The rows come from 5 hidden closed curves, with some noise, and rows from the same curve form a group. Each curve winds through 8 dimensions. The rows are also pushed far along 4 directions, which tell nothing about the answers.
Some rows, each with its group after it:
-30,-4,11,-1,-15,30,21,0,15,4,13,11,-14,9,11,-17 | X
46,4,3,-4,10,-16,-59,22,-30,-37,-11,-11,21,-14,-8,25 | K
-24,-1,-49,-14,-45,-10,37,0,12,8,4,-34,14,28,17,-1 | K
11,-34,-36,6,18,-25,45,23,-10,57,7,-34,45,12,1,14 | W
9,-5,16,-6,-13,34,1,-12,22,-24,11,-4,-14,-15,-11,6 | U
-28,3,-3,-26,-33,24,49,-36,18,12,3,-11,23,-36,-15,3 | X
9,16,8,-8,-8,0,-21,-17,-30,-12,-23,22,17,-3,-5,-3 | U
8,25,-37,-30,-46,-22,-1,-9,36,-24,-17,-25,-14,45,28,-28 | X
9,-11,3,13,-9,-9,-26,-5,28,-2,-13,7,-51,44,-17,2 | U
23,-23,-27,34,17,-15,-1,40,-6,7,26,-26,33,-2,15,24 | K
16,-9,28,20,12,18,-6,30,10,16,28,-13,-42,8,17,3 | C
-7,-17,-29,60,39,-1,35,31,16,57,35,-12,37,-15,6,28 | C
11,10,-9,-32,-17,-45,-39,-11,-25,-3,-45,18,28,-5,-14,13 | U
14,-6,-19,-1,-14,-26,4,1,-1,0,-20,-6,2,53,2,-7 | X
24,-23,5,28,41,6,32,23,-39,29,16,-14,33,-60,11,33 | U
-16,-10,-15,-1,-8,10,31,-22,2,7,-6,5,-23,4,8,-19 | K
-26,6,-15,-13,-10,10,-3,-11,-22,21,-7,25,65,-18,-10,-5 | K
6,4,-14,17,-3,-61,-15,12,-10,1,-12,-14,0,35,3,15 | W
-27,-11,-22,57,6,3,31,18,33,31,50,-12,-4,13,24,-14 | X
2,6,-39,-24,-41,-8,23,-22,59,2,-15,-20,-24,52,13,-34 | W
5,7,15,-19,-25,16,15,-28,21,-5,-12,-7,-19,-5,-16,4 | X
5,-13,11,25,13,16,0,0,16,5,-1,36,-43,7,20,-15 | W
-15,-2,-15,9,9,-15,-17,13,-36,1,15,-11,41,-7,-7,2 | X
-4,14,11,-29,-7,6,-42,-19,1,-35,-29,15,-59,10,-13,-17 | U
33,20,-18,-25,-24,-30,-38,-24,-12,-22,-39,-30,-11,29,-24,-2 | X
-20,-12,-17,-19,-7,-10,42,7,-5,43,13,-20,54,-32,4,19 | U
-8,18,-45,-32,4,-52,-34,6,-35,-7,-50,-6,-4,38,-8,-2 | X
36,3,-1,17,6,-10,-33,21,-38,-21,-14,5,18,-6,18,21 | U
-2,-29,16,55,10,31,35,5,13,34,24,25,-30,-1,30,-12 | W
7,14,-54,6,-18,-17,-14,4,2,-17,-27,-9,-8,48,18,-13 | K
33,16,-18,7,8,-32,-51,-7,-3,-25,-34,-19,-29,29,-27,13 | X
-14,35,-18,-46,-29,-7,-16,-22,-7,-18,-23,-27,-22,30,-12,-25 | U
10,-7,11,-23,-2,11,26,-11,-9,31,-2,7,57,-36,0,-2 | K
-17,-12,-42,9,-2,-21,34,12,-15,41,13,-39,39,-9,1,17 | X
1,8,6,-56,7,-3,-40,-12,-25,-28,-23,8,-7,-27,-19,-7 | U
44,1,8,17,15,-10,-62,3,-43,-29,-28,8,14,-14,-30,37 | K
0,22,14,-34,-16,7,-9,-13,32,-13,-11,-15,-45,7,-11,-10 | C
11,0,-9,-31,-20,-17,-8,-19,-23,-21,-34,-10,-3,-7,-16,18 | C
-39,9,-9,5,-43,11,42,-26,16,-4,21,-9,23,-2,12,-26 | W
-33,21,-1,-30,-3,5,9,-31,9,-9,-27,21,-31,3,-13,-19 | X
16,-9,41,-4,15,14,-33,14,-43,-6,4,10,-3,-32,-11,28 | C
-3,-15,9,45,20,-2,27,11,-8,21,15,22,-21,-25,40,-4 | W
-12,11,-35,10,-27,22,42,-25,49,11,3,-6,-23,18,19,-23 | C
34,-24,12,21,29,-13,4,16,-8,42,-5,5,-2,10,9,1 | K
12,-2,-17,-14,-9,-48,-61,37,-37,-24,-16,-8,14,24,6,21 | C
-15,6,-15,-2,-5,-44,3,-9,-4,-2,-22,-6,-24,37,-5,-6 | W
-2,-23,-9,29,26,-14,16,28,7,35,16,-23,-18,34,-4,7 | C
-16,-1,-66,0,3,-38,26,25,-28,34,9,-56,41,33,10,-2 | U
14,-4,14,20,14,-4,-52,18,1,-30,-13,26,-51,19,0,12 | C
30,8,3,7,11,-18,-48,40,4,17,8,-20,-18,48,12,-3 | K
-44,-4,-54,-14,-37,-15,24,-6,25,-6,-3,-1,11,31,15,-14 | C
-3,-1,28,-16,-27,27,-2,-35,13,-13,-22,60,5,-13,1,-15 | K
12,-13,7,-7,1,24,2,-18,13,-9,-8,19,-5,-24,-10,3 | W
24,29,-35,-21,-22,-27,-26,-18,4,-12,-44,-16,-23,28,1,-2 | C
42,-35,-7,38,50,-36,-6,37,-39,49,-5,-4,15,9,9,18 | K
5,-5,-1,-9,-28,10,7,-23,-1,-12,-7,-1,33,-17,-21,16 | K
39,4,16,1,6,14,-49,0,-8,-42,-22,29,-8,-18,0,16 | X
18,-22,27,7,55,20,-12,20,-9,8,16,14,-17,-38,-1,9 | U
-13,13,39,-32,-1,36,-23,-32,19,-41,-16,57,-34,-33,-9,-19 | W
-40,-20,35,29,13,66,49,-17,42,22,45,31,-16,-18,-9,-22 | C
3,0,21,-14,-19,24,-8,-19,6,-36,-9,34,-37,-21,22,-15 | C
3,-4,-36,-26,-18,-15,12,-19,-28,0,-15,-12,65,-17,-2,-8 | W
5,-5,9,-18,5,-16,-55,-4,-29,-22,-31,23,-15,-6,-24,15 | U
-37,17,-12,-7,-33,2,23,-5,36,-10,16,-13,-15,23,19,-29 | W
9,14,-11,-30,-33,-32,-56,14,19,-10,-11,-3,-7,63,12,-22 | K
23,-3,30,54,58,24,-21,10,11,-13,16,20,-26,-50,-18,34 | X
-4,-22,6,35,6,16,25,4,-12,27,15,22,0,-14,24,-6 | W
16,-13,25,13,44,24,-16,-13,-36,-24,-7,37,4,-58,-19,13 | C
10,-6,14,-12,7,6,-30,-11,9,-23,-32,26,-75,11,-13,2 | W
59,14,4,4,-5,-33,-51,11,12,-16,-29,-16,-29,41,-1,11 | U

New rows, each followed by its group:
20,39,1,-49,-13,-30,-35,-6,-39,-8,-40,-18,11,1,-4,0 | U
30,-14,-22,64,10,2,19,23,17,29,9,-25,-23,45,12,16 | K
5,-33,-55,53,0,-30,10,42,-22,50,26,-24,34,36,37,6 | X
23,-14,14,4,5,-28,-60,30,-4,4,4,11,19,21,-4,11 | K
38,-13,14,37,27,11,-13,4,-15,-6,-11,16,-32,-21,2,29 | C
-8,-6,41,-38,-48,25,-7,-37,32,-26,0,33,7,-21,-16,-6 | K
8,7,36,28,25,37,11,-12,7,10,14,22,-9,-26,0,-13 | U
-16,2,-42,7,-13,-19,4,-5,4,23,-8,-16,-6,19,2,0 | X
21,-12,40,36,46,16,-35,19,-35,-8,7,21,-19,-8,-10,6 | X
-10,20,9,-61,2,9,-23,-24,-68,-22,-19,-2,54,-58,-34,8 | U
23,6,-10,17,16,-34,0,12,4,8,-1,-22,-16,17,14,-1 | X
-15,-26,9,-19,-18,11,49,-6,26,22,23,1,-4,-14,22,-18 | K
10,2,9,-12,-8,-1,3,-2,32,37,2,-9,-11,32,3,-25 | K
5,-18,19,33,-6,2,13,-15,43,17,13,15,-16,14,-9,-5 | C
-2,-4,0,7,-14,7,17,-12,22,5,-9,21,-30,33,20,-24 | X
24,-20,40,-5,48,-3,-35,24,-49,10,6,15,10,-57,-6,20 | K
23,-19,-37,12,-6,-31,19,21,4,33,-10,-10,37,37,28,-5 | K
0,28,25,-47,-13,12,2,-50,15,-9,-30,26,-13,-52,-9,-15 | C
-16,-17,18,29,24,22,-7,11,-7,33,18,43,28,-30,-4,8 | K
4,-25,1,26,-5,28,23,-8,-15,26,23,6,32,-38,6,3 | X
3,-39,-2,41,32,-13,18,17,-23,34,21,-6,44,-13,-21,29 | C
4,-32,-3,20,14,6,53,4,-21,25,16,0,76,-39,-7,32 | X
7,13,67,31,27,38,-48,0,18,-37,11,42,-56,-29,-22,19 | X
-5,-2,25,-41,-16,32,33,-36,30,9,-12,2,-25,-10,-17,-17 | W
-36,9,15,-23,-8,57,35,-46,21,-9,-1,33,-20,-37,1,-39 | X
-18,2,-33,8,-1,-34,6,29,-12,1,15,-28,27,18,18,2 | W
41,0,29,39,36,1,-19,-1,12,-7,-5,-7,-55,11,-26,15 | X
8,12,-32,13,-1,-46,-47,23,-19,-11,1,-22,17,26,7,4 | X
54,-23,-11,43,26,-48,-54,44,-32,14,-25,20,4,48,18,19 | K
39,10,-13,24,18,-6,-44,12,-18,-12,-16,-1,-20,13,3,13 | C
-5,5,-11,-9,-24,-9,-25,18,28,4,11,1,-3,45,21,-22 | K
9,6,-3,5,-29,-21,-7,-10,30,21,-9,0,-24,43,10,-17 | C
6,21,-27,-31,-24,-47,-37,2,-26,-18,-32,0,25,17,8,6 | X
8,9,43,16,22,4,-42,12,-31,-32,9,20,9,-37,-10,20 | W
29,-8,-10,18,35,-23,-46,11,-48,-10,-23,5,-7,1,-13,13 | K
-22,-5,6,8,27,4,28,-9,-9,7,6,3,23,-28,-28,14 | X
-31,2,14,3,5,24,48,-33,26,5,9,5,-1,-21,-27,-4 | X
-13,2,28,20,-5,50,44,-23,54,-3,37,22,-17,-41,21,-18 | X
-41,-17,-32,14,29,-11,57,5,-17,39,11,0,45,-25,-1,6 | X
19,19,1,-41,-35,-4,-37,-3,-6,-27,-31,-10,-33,36,12,-22 | X
27,7,-28,31,4,-1,2,13,-3,23,-14,-22,-7,36,7,9 | K
6,-8,-9,30,1,27,17,-10,-1,1,3,9,24,-22,-7,17 | K
0,8,-20,-24,-44,3,2,-35,23,-16,-28,-3,0,18,-17,0 | X
-17,-3,-49,-17,-11,-34,21,4,-36,27,-2,-40,65,-20,-9,22 | X
-18,15,-35,-3,-9,-22,10,5,24,-7,3,-14,16,-1,8,9 | X
2,-7,-34,3,25,-21,6,23,-19,18,6,-35,3,16,5,-4 | U
-18,19,17,-50,-33,39,30,-28,23,17,11,-3,38,-32,-5,-21 | K
-35,4,-6,-63,9,-12,18,-7,-49,5,-10,1,66,-50,-14,2 | W
1,-12,8,-46,-17,-6,4,-15,-20,-13,-2,-8,23,-29,-4,0 | K
-1,6,28,-23,-9,17,-22,-4,17,15,11,11,15,-6,-9,-14 | K
-51,5,-34,-28,-9,-8,68,-30,-12,22,15,-6,85,-65,-1,-5 | X
-22,4,-52,32,-8,-31,26,31,0,43,20,-44,28,44,19,4 | U
21,37,25,-22,-18,-21,-19,-16,29,-22,-26,1,-70,18,22,-24 | W
15,-20,-11,19,25,4,2,35,-21,9,2,6,9,-3,23,12 | X
-18,-9,-6,-37,-4,0,28,-13,-20,42,7,-3,94,-49,-16,-4 | K
24,9,-14,-45,-14,-39,-27,-9,-56,-21,-42,-18,62,-17,-32,35 | X
43,-17,2,60,5,6,-6,11,30,22,9,-17,-70,50,16,-8 | X
-16,-22,-4,24,0,21,52,-5,18,20,14,14,2,18,12,-20 | X
24,-22,7,56,13,33,8,4,43,3,8,24,-41,10,8,10 | X
34,28,35,-12,17,14,-28,-18,1,-6,-22,13,-38,-38,-6,5 | C
19,-1,-5,-3,-7,-22,-51,31,-5,-15,-9,16,-1,32,25,-3 | K
-14,8,-4,-34,-22,-23,22,-21,-20,3,-24,-5,7,-33,2,10 | W
-20,24,-31,-21,-47,-6,27,-26,50,-12,3,-14,-7,20,25,-35 | X
25,-9,22,53,54,30,-13,4,9,-6,12,24,-31,-46,-10,23 | X
-16,-34,25,24,-15,29,34,10,56,23,44,35,3,-4,30,-13 | K
4,-3,6,64,38,-6,-11,24,14,24,29,2,-51,6,18,2 | X
54,-16,26,4,50,-19,-33,28,-34,13,-19,-13,-29,1,-16,28 | W
-10,-18,-45,-5,1,-44,-15,20,-8,16,-14,-12,0,35,3,6 | U
20,15,40,-38,-1,19,-22,-32,-23,-31,-37,30,-21,-55,-8,0 | U
7,16,40,-22,-13,45,5,-14,31,11,13,3,-10,-17,-2,-17 | K
9,-16,-14,7,1,-34,-6,18,-20,21,7,8,42,-14,28,1 | C
-40,-1,-36,-12,-13,14,35,-28,6,15,-9,18,24,-27,-2,-4 | X
-2,-34,9,19,17,42,36,-9,23,13,17,25,-5,-41,-3,9 | W
29,8,52,9,27,37,-29,10,-8,-3,20,7,-19,-46,-2,11 | C
-1,-15,-25,20,4,-6,-2,10,-21,19,1,24,63,3,9,3 | K
